There are 9 hidden switches. A switch that is on adds its own fixed numbers to the row, and there is some noise. The rows also spread widely along 13 directions, which tell nothing about the answers.
In the rows, zero is written as 128.
Known rows, each followed by its switches (1 for on, 0 for off):
[159 165 154 134  82 110 140 158 133 164 138  92  58 145 104 132 152 142
 120 121 120 119 118 155  96 177 141 119 131 121 141 126 117 136 113 122
 142] | 0 0 0 0 0 1 1 0 0
[118  77 189 128 182 137 160  82 142 115 124 133  82 138  89 138  95 102
 150 140 142 106 120 126 102  88 139 106 149  97  39 133 159 141  72 161
 178] | 1 1 1 1 0 1 0 0 0
[152 111  70 168 104 126 174 122 138 169 129 106 123  81 154 105  93 131
 146 119 145 185 142 132 181 109 117 131 172 147 133 163  36 112 139 151
 125] | 1 1 1 1 1 0 1 0 1
[152 137 185  94  64 156 168 145 119 181 145 139  74 140 114 126 134 116
 142 175 137 114 129 148  87 139 166 128 151 112 133 109  65 138  89 148
 135] | 0 1 0 1 1 1 0 0 1
[151 105 177 166 154  94 164  88 121 112 108 107 140  51  62 123 150 157
 123 107 130 129 141 149 165 137 128 101 160  98  68 122 102 117 115 154
 197] | 1 0 0 0 1 0 1 0 1
[142  89 102 151 140 146 155  89 158 113  88 111 117 133 164 178  98 145
 122 145 144 110 161 141 160 122  73 152 139 112 145 174 146 150 154 160
 136] | 0 1 0 1 0 0 0 0 1
[146 129 170 146  82 110 124 144 150 161 135 112  67 131 132 132 119 125
 154 121 131 146 115 159 114 137 120 112 163 120 149 129 117 151 124 123
 124] | 1 0 0 0 1 0 0 0 1
[132 128 197  89 139 124 132  92 104 148 139 127 118 131 102 139  97 119
 151 144 112 101 137 139 106 148 172  83 131  74 114 121 138 158 110 168
 150] | 1 1 0 1 0 1 0 1 0
[145 103 108 153 166  77 159  93 121 134 137  96 101  84  97 118  99 127
 147 110 120 162 117 122 152 116 143  82 168  92  76 155 134 108 117 189
 171] | 0 1 1 1 1 0 0 0 1
[128 122 157 187 127 177 174 102 178 117  94 114 135 114 124 110 128 155
 119 118 179 116 151 154 165 120  72 165 110 142  90 129  94 149 114  73
 138] | 1 0 1 1 0 0 0 0 1
[132 183 188 153  92  71 129 119 125 179 133  89  61 135  88 162 122 152
 148 152  73 130 133 164  89 156 126 128 147  66 166 140 105 163 154 157
 138] | 0 0 0 1 0 0 1 0 0
[102 130 141 151 145 149 141  92 143 128 117 172 193 139 159 114  97 166
 145 147 145 138 161 130 156 110  98 154  78 141 112 131  82 188 124 108
  76] | 0 0 0 1 0 0 1 1 0
[121 145 154 122 137 162 148  99 136 149 125 100 118 141 119 153 114 110
 128 161 146  90 149 122 117 146 130 146 109 123 130 143  66 150 122 119
 151] | 1 1 1 1 0 0 1 1 0
[ 96  84 137  98 148 106 143 121 144 153 152 141  95 155 120 134 128  84
 141 144 137 123 100 104 114 114 174 120 117 147 106 136 122 155 103 146
 175] | 0 1 1 0 0 1 0 0 0
[107 109 115 141  91 134 158 114 167 182 139 121  91 133 155 133 101 105
 149 155 141 149 131 113 147  84 125 170 144 152 149 165  38 152 152 147
 138] | 1 1 1 1 1 0 0 0 0
[124 156 146 174  58 139 166  93 168 178 115 108  97 140 147 134 103 167
 128 155 115 127 160 150 158 130  90 186 116  98 173 152  87 163 177 150
 124] | 0 0 0 0 0 1 1 0 1
[126  94 140 124 135 106 145 139 115 147  96 144 184  89 125 126 118 135
 151 127 121 158 143 174 161 141 149 102 148 128 162 117  79 167 154 111
 145] | 0 1 0 1 1 1 1 0 0
[120 162 132 183 148 148 101 124 184 148 120  76  68 188 157 149  99 106
 144 126 158 123 126 138 108 146  72 144  98 160 144 162 113 179 119  60
  99] | 0 1 0 1 0 1 1 1 1
[149  97 117 132  98 137 170 150 148 141 118 147 112 143 168 138 119 166
 135 118 151 138 139 172 147 154 107 126 102 148 149 148 145 174 111 116
 107] | 0 1 1 0 0 1 1 1 0
[135  77 132 118  97 132 108  98 133 131 117 115 112 120 149 119  70 100
 147 119 124 136 124 119 153  90 136  97 186  95 141 136 150 116 145 168
 143] | 0 1 0 0 0 0 0 0 0
[116 125 200 161 155 143  76 115 156 121 106  83 120 137  97 116 115  85
 144 104 154 114 108 135 118 126 108  99 127 139 114 109 113 152 115  44
 147] | 0 1 0 0 0 1 0 1 0
[136 115 150 129 176 107 106  90 112 141 131 108 178  87 126 122  89 114
 152 103 135 148 134 112 156 140 147  78 118 124 128 131  76 154 137 126
 132] | 1 0 1 1 1 1 0 1 0
[137 148 143 138 150 138 163 109 161 140 127  79  54 162 117 174 125 126
 117 142 142  80 133 127  98 159 117 152 108 119 113 166 129 154 109 136
 163] | 1 0 1 1 0 1 0 1 0
[106  76 121 127 124 145 195  98 173 159 144 138  69 139 138 116  98 102
 144 143 158 129 119 118 148  84 152 146 143 131  80 160 121 141 101 169
 175] | 1 1 1 1 1 1 0 0 1
[115  70 110 158 120 112 133 112 157 154 118 144 147 117 173 118  84 125
 153 119 139 176 132 129 179  98 108 131 138 149 152 145  98 160 155 131
 115] | 0 0 1 0 0 1 0 0 1
[117  98 110 147 103 145 184 145 170 158 100 142 109 147 177 142  76 142
 154 141 134 148 144 183 148 119 116 157 148 122 169 153 129 183 153 115
 117] | 1 0 1 1 1 1 0 1 0
[165 154 145 124  84 145 137  95 134 184 155  88 101 123 138 157 136 136
 116 146 148 105 152  85 137 160 112 152  86 154 162 163   8 140 136 163
 131] | 1 1 1 0 0 1 1 0 0

New rows, each followed by its switches (1 for on, 0 for off):
[120 129 165 151 127 119 126 121 139 143 109 132 151 130 135 158 115 151
 152 150 125 136 148 161 133 146  91 132 101 122 167 129  89 193 150  97
 104] | 0 1 1 0 0 0 0 1 0
[128 138 131 167 182 114 185 113 131 128 103  91 130  99  69 126 135 131
 125 136 133 119 138 153 139 165 141 118 131 107  84 131  98 126 118 115
 196] | 0 1 1 0 1 1 1 1 1
[117 135  97 171 101 110 124 138 144 170 134 117 134 111 140  74 101 114
 155 112 131 191 118 134 162 110 130 116 156 154 133 126  61 123 139 103
 110] | 0 1 0 0 0 0 1 0 1
[ 91 150 162 177 111 133 137  89 173 182 145 123 100 157 143 147 113 121
 154 180 145 137 139 110 127  98  84 192  86 153 140 156  18 189 136 114
 102] | 0 1 1 1 0 0 0 1 1
[ 91  92 125  85 128 113 149 110 133 149 134 147 153 129 127 107 117 112
 132 124 123 123 125 128 163 135 191 106 112 122 132 127 145 156 141 144
 178] | 0 1 0 0 0 1 1 0 0
[117 151 169 178 107 133 165  78 161 166 119 117 145 122 124 147 139 182
 125 143 141 123 167 137 173 141  70 182  51 140 149 155  38 197 161 114
 128] | 0 1 1 1 0 1 1 0 0
[163  69 168 152 115 135 126 117 150 129  96  97  40 144 136 189  94 112
 147 144 130 117 129 150 101  95  78 131 196 104 142 158 138 141 121 166
 140] | 0 1 0 1 0 1 0 0 0
[125 121  87 218  94  84 177 142 178 174 139 138  78 127 144  91 126 170
 152 109 134 208 118 154 170  94  81 159 133 171  99 162  86 153 118 130
 103] | 0 1 0 0 0 1 1 0 1
[192 110 112 132 125 106 157 117  92 143 130 104 153  56 115 145 148 150
 118 133 143 146 150 111 155 144 131 120 149 140 131 146   4 104 125 177
 138] | 0 0 1 1 1 0 0 1 0
[ 90 114 143 106 162 101 129  83 133 152 144 153 176 133 145 165 126 130
 145 158 133 117 150 109 154 151 141 135  68 145 147 153  79 201 144 147
 135] | 1 1 0 0 0 0 1 1 1
[120  67  97 121 148  83 164 115 132 126 145 128 130  79 106  94 143 113
 129  96 148 157 104 110 181  96 179 100 153 152  68 147 110 111 102 163
 191] | 0 1 0 1 1 0 0 1 0
[151 111 101 108 112 168 169 127 123 155 133 122 108 127 135 110 103 100
 126 156 151 126 133 103 122 108 155 134 156 137 106 134  54  96 100 159
 139] | 0 1 1 1 0 1 0 0 0
[155 123 181 133 113 130 157  82 126 155 119 104  90 126 120 180 103 144
 139 166 118 101 157 142 120 145 104 134 130  75 152 149 102 161 138 178
 142] | 0 1 1 1 0 1 0 0 1
[173 119 129 157 120 144 120  87 122 127  89  93 165  88 146 177 119 155
 113 151 136 115 180 113 160 127  66 162 139 126 176 154  18 133 176 156
 112] | 0 0 0 1 0 0 0 0 0
[104 103 130 155 107 104 126 127 157 167 131 113 126 111 133 123 132 102
 139 129 142 155 120 123 159 114 128 147 138 162 162 133  48 149 154 103
 148] | 0 0 1 0 0 0 0 0 1
[170 101 115 176 167 138 173  89 139 105  94  97 129  93 106 162 152 163
 100 138 156 107 161 115 157 118  67 163 128 145  80 164  59 116 119 160
 156] | 0 1 0 1 0 1 0 0 0
[126  67 183 168 174 102 105 101 151 112 120 121 120 105 100 131 129 104
 149 111 153 144 107 111 140  84 110 111 144 152  78 129  92 146 100 118
 157] | 0 0 0 0 1 1 0 1 0
[164 103  96 117 175  99 127 121  94 144 142 135 142 113 151 130  84 125
 154 123 129 165 131 112 123 149 148  70 139 128 115 143 101 128  97 171
  98] | 0 0 1 1 0 1 1 0 1
[131 162 114 137 106 104 151 144 145 183 161 107  69 149 139 108 113 130
 147 113 128 148 117 146 123 163 158 116 125 135 135 150 121 149 108 131
 122] | 1 0 0 1 0 1 1 1 1
[124 130 158 112 148  64 135  99 112 157 132 110 146  92 106 175 128 139
 141 142  94 123 147 143 142 175 160 106 131  86 171 145  99 174 173 174
 171] | 1 0 0 1 1 0 0 0 1
[168  62 150 114 142 155 133  85 100 128 101 115 178  67 141 141  83 115
 144 123 153 126 160 132 173 132 130  82 164 111 144 128  75 125 130 152
 139] | 1 1 1 1 0 1 0 1 1
[144 101 194 109  71 128 128 132 146 164 156 133  61 148 141 128 129 119
 149 120 153 124 108 138 118 139 146 107 127 132 140 127 131 162  86 133
 129] | 0 0 0 0 1 1 1 1 1
[174 156 127 172 155 142 200  86 143 133 123 103  69 137 115 162 105 176
 126 166 134 108 157 130 110 147  80 148 115  90  66 167 117 134 102 195
 132] | 1 1 1 0 1 1 0 0 1
[118 125 109 134 119  95 158 107 145 173 154 133  95 143 155 124  84 141
 153 127 118 159 124 126 146 127 147 124 110 116 134 165 128 168 131 168
 123] | 0 0 1 1 1 1 1 1 0
[125 205 172 183 101 113 148  92 123 189 130  87 116 113  88 114  94 145
 154 167  90 144 153 150 125 134 120 141 140  71 137 126  38 147 160 141
 121] | 0 1 0 1 0 1 0 1 1
[113 130 171 103 151 123  85  84 101 162 149 134 166 133 146 136  70  94
 174 153 127 140 140 108 119 139 149  83 108 109 158 124  68 173 127 130
  93] | 0 1 1 1 0 0 1 1 1
[126 133 121 128  77 131 179 131 140 187 150 122  85 131 131  87 111 120
 136 136 135 145 123 131 138 130 167 137 139 125 125 132  83 126 112 142
 143] | 0 0 1 1 0 1 1 0 1
[126 122 166 127 128 142 131 101 113 160 142 147 180 107 125  97 115 126
 149 134 158 149 141 110 151 123 141 113  92 155 115 113  18 156 106 106
 108] | 0 1 1 1 0 1 1 1 0
[120  65 123 124  93 148 183 135 170 147 102 138 112 130 175 138  88 139
 148 116 149 138 137 190 176 123 125 132 143 125 172 155 165 184 149 115
 147] | 1 1 1 1 1 1 0 1 0
[113 164 165 136 149  75  88 113 125 166 152  88 141 122 107 121 117 120
 150  98 118 147 113 124 133 174 152  83  82 131 158 128  95 179 145  88
 129] | 0 0 1 1 0 1 0 1 0
[146 123 177 114  50 189 194 109 158 167 145 166  58 172 170 123  80 156
 155 164 150 113 144 161 119 112 121 147 126  93 111 141 149 170  85 171
  93] | 1 1 0 1 1 1 0 1 1
[145 137 151 107 123 131 124 112 127 150 139 113 117 140 127 155 140 124
 116 151 136  91 136 103 114 156 142 136 103 134 144 137  80 148 121 147
 139] | 0 0 0 0 0 1 0 1 0
[133 146 167 168 106 103 122 108 157 151 137  97  67 143 113 139 125 136
 142 130 124 131 122 140 118 133  96 128 125 112 125 144 128 156 126 136
 129] | 0 1 0 0 0 0 0 0 1
[123 125 130 118  93 181 155 145 146 154 127 160 140 149 165  93  90 120
 150 147 160 139 138 153 128 130 133 127 127 139 130 110  99 151 107  91
  92] | 1 1 1 0 0 0 0 0 1
[126 165 146 102 151 108 167 138  91 168 133 142 178 119  99 138 145 139
 137 168 115 119 151 155 112 208 179 105  87 115 147 107  59 168 121 116
 140] | 0 1 1 0 0 1 1 1 1
[128  65 155 150 160  58 138  96 130 133 125 114 116  85 100 148 130 136
 143  97 120 154 121 136 162 122 132  98 138 124 116 151 122 155 128 161
 179] | 0 0 1 1 0 1 1 0 0
[127 143 108 136 123 116 119 135 128 157 129 126 122 145 141 127 100 119
 144 152 113 148 131 121 109 125 136 131 147 127 142 133  78 134 134 140
 106] | 0 0 0 0 0 0 1 0 0
[146 160 176 141 117 119  97  94 114 165 152 102 111 123 115 102  72 115
 166 124 111 147 125 115 114 122 141  81 146  94 114 121  92 131 121 151
 104] | 1 1 0 0 0 1 0 1 0
[153 102 118 106 137 111 164 152 119 119 123 130 117 111  98 139 178 130
 104 138 142 111 123 128 114 148 157 126 148 147  95 124  99 111  91 149
 172] | 0 0 0 0 0 0 0 0 0
[147  68 157  92 126 144 161 122 124 114  96 175 140 144 163 172  96 154
 143 154 129 104 155 186 128 153 124 104 134  85 156 127 200 185 120 158
 119] | 0 1 0 0 0 1 0 1 1
[155 134 116 137 134 112 144 142 116 147 133 105 110 114 107 111 128 121
 131 123 132 142 120 124 117 135 153 109 157 135 103 129  76 110 101 139
 135] | 0 0 0 1 0 1 0 1 0
[189  83 176 123  90  89 123 136 100 166 139 128 115  84 142 168 132 153
 163 115 135 165 134 155 138 155 114  79 138 141 185 145  58 173 119 154
 105] | 0 1 1 1 1 1 1 1 0
[172 116 166 137  51 145 158 131 150 164 127 104  59 136 149 157 124 155
 133 131 147 118 138 160 132 152  96 136 125 124 177 154 105 162 125 139
 127] | 0 1 1 0 1 1 1 1 0
[118  97 176  94 140 153 121  90 133 143 128 143 167 128 144 139 103 109
 139 142 151 103 144 115 142 147 147 112  97 127 147 115  99 168 131 122
 138] | 1 0 1 0 0 1 0 0 1
[155 132 170 163  68 123 115 105 134 164 128  66 121  65 106  85 107 122
 141  79 137 157 129 145 178 143 124  84 163 111 156 117  78 113 154 104
 149] | 1 1 1 0 0 0 0 0 1
[108 130 121 132 130 161 112 113 153 142 125 113 105 170 149 128  81  83
 144 162 138 116 125 104 109  98 125 146 145 130 126 140  98 134 126 123
 120] | 0 1 0 0 0 0 0 1 0
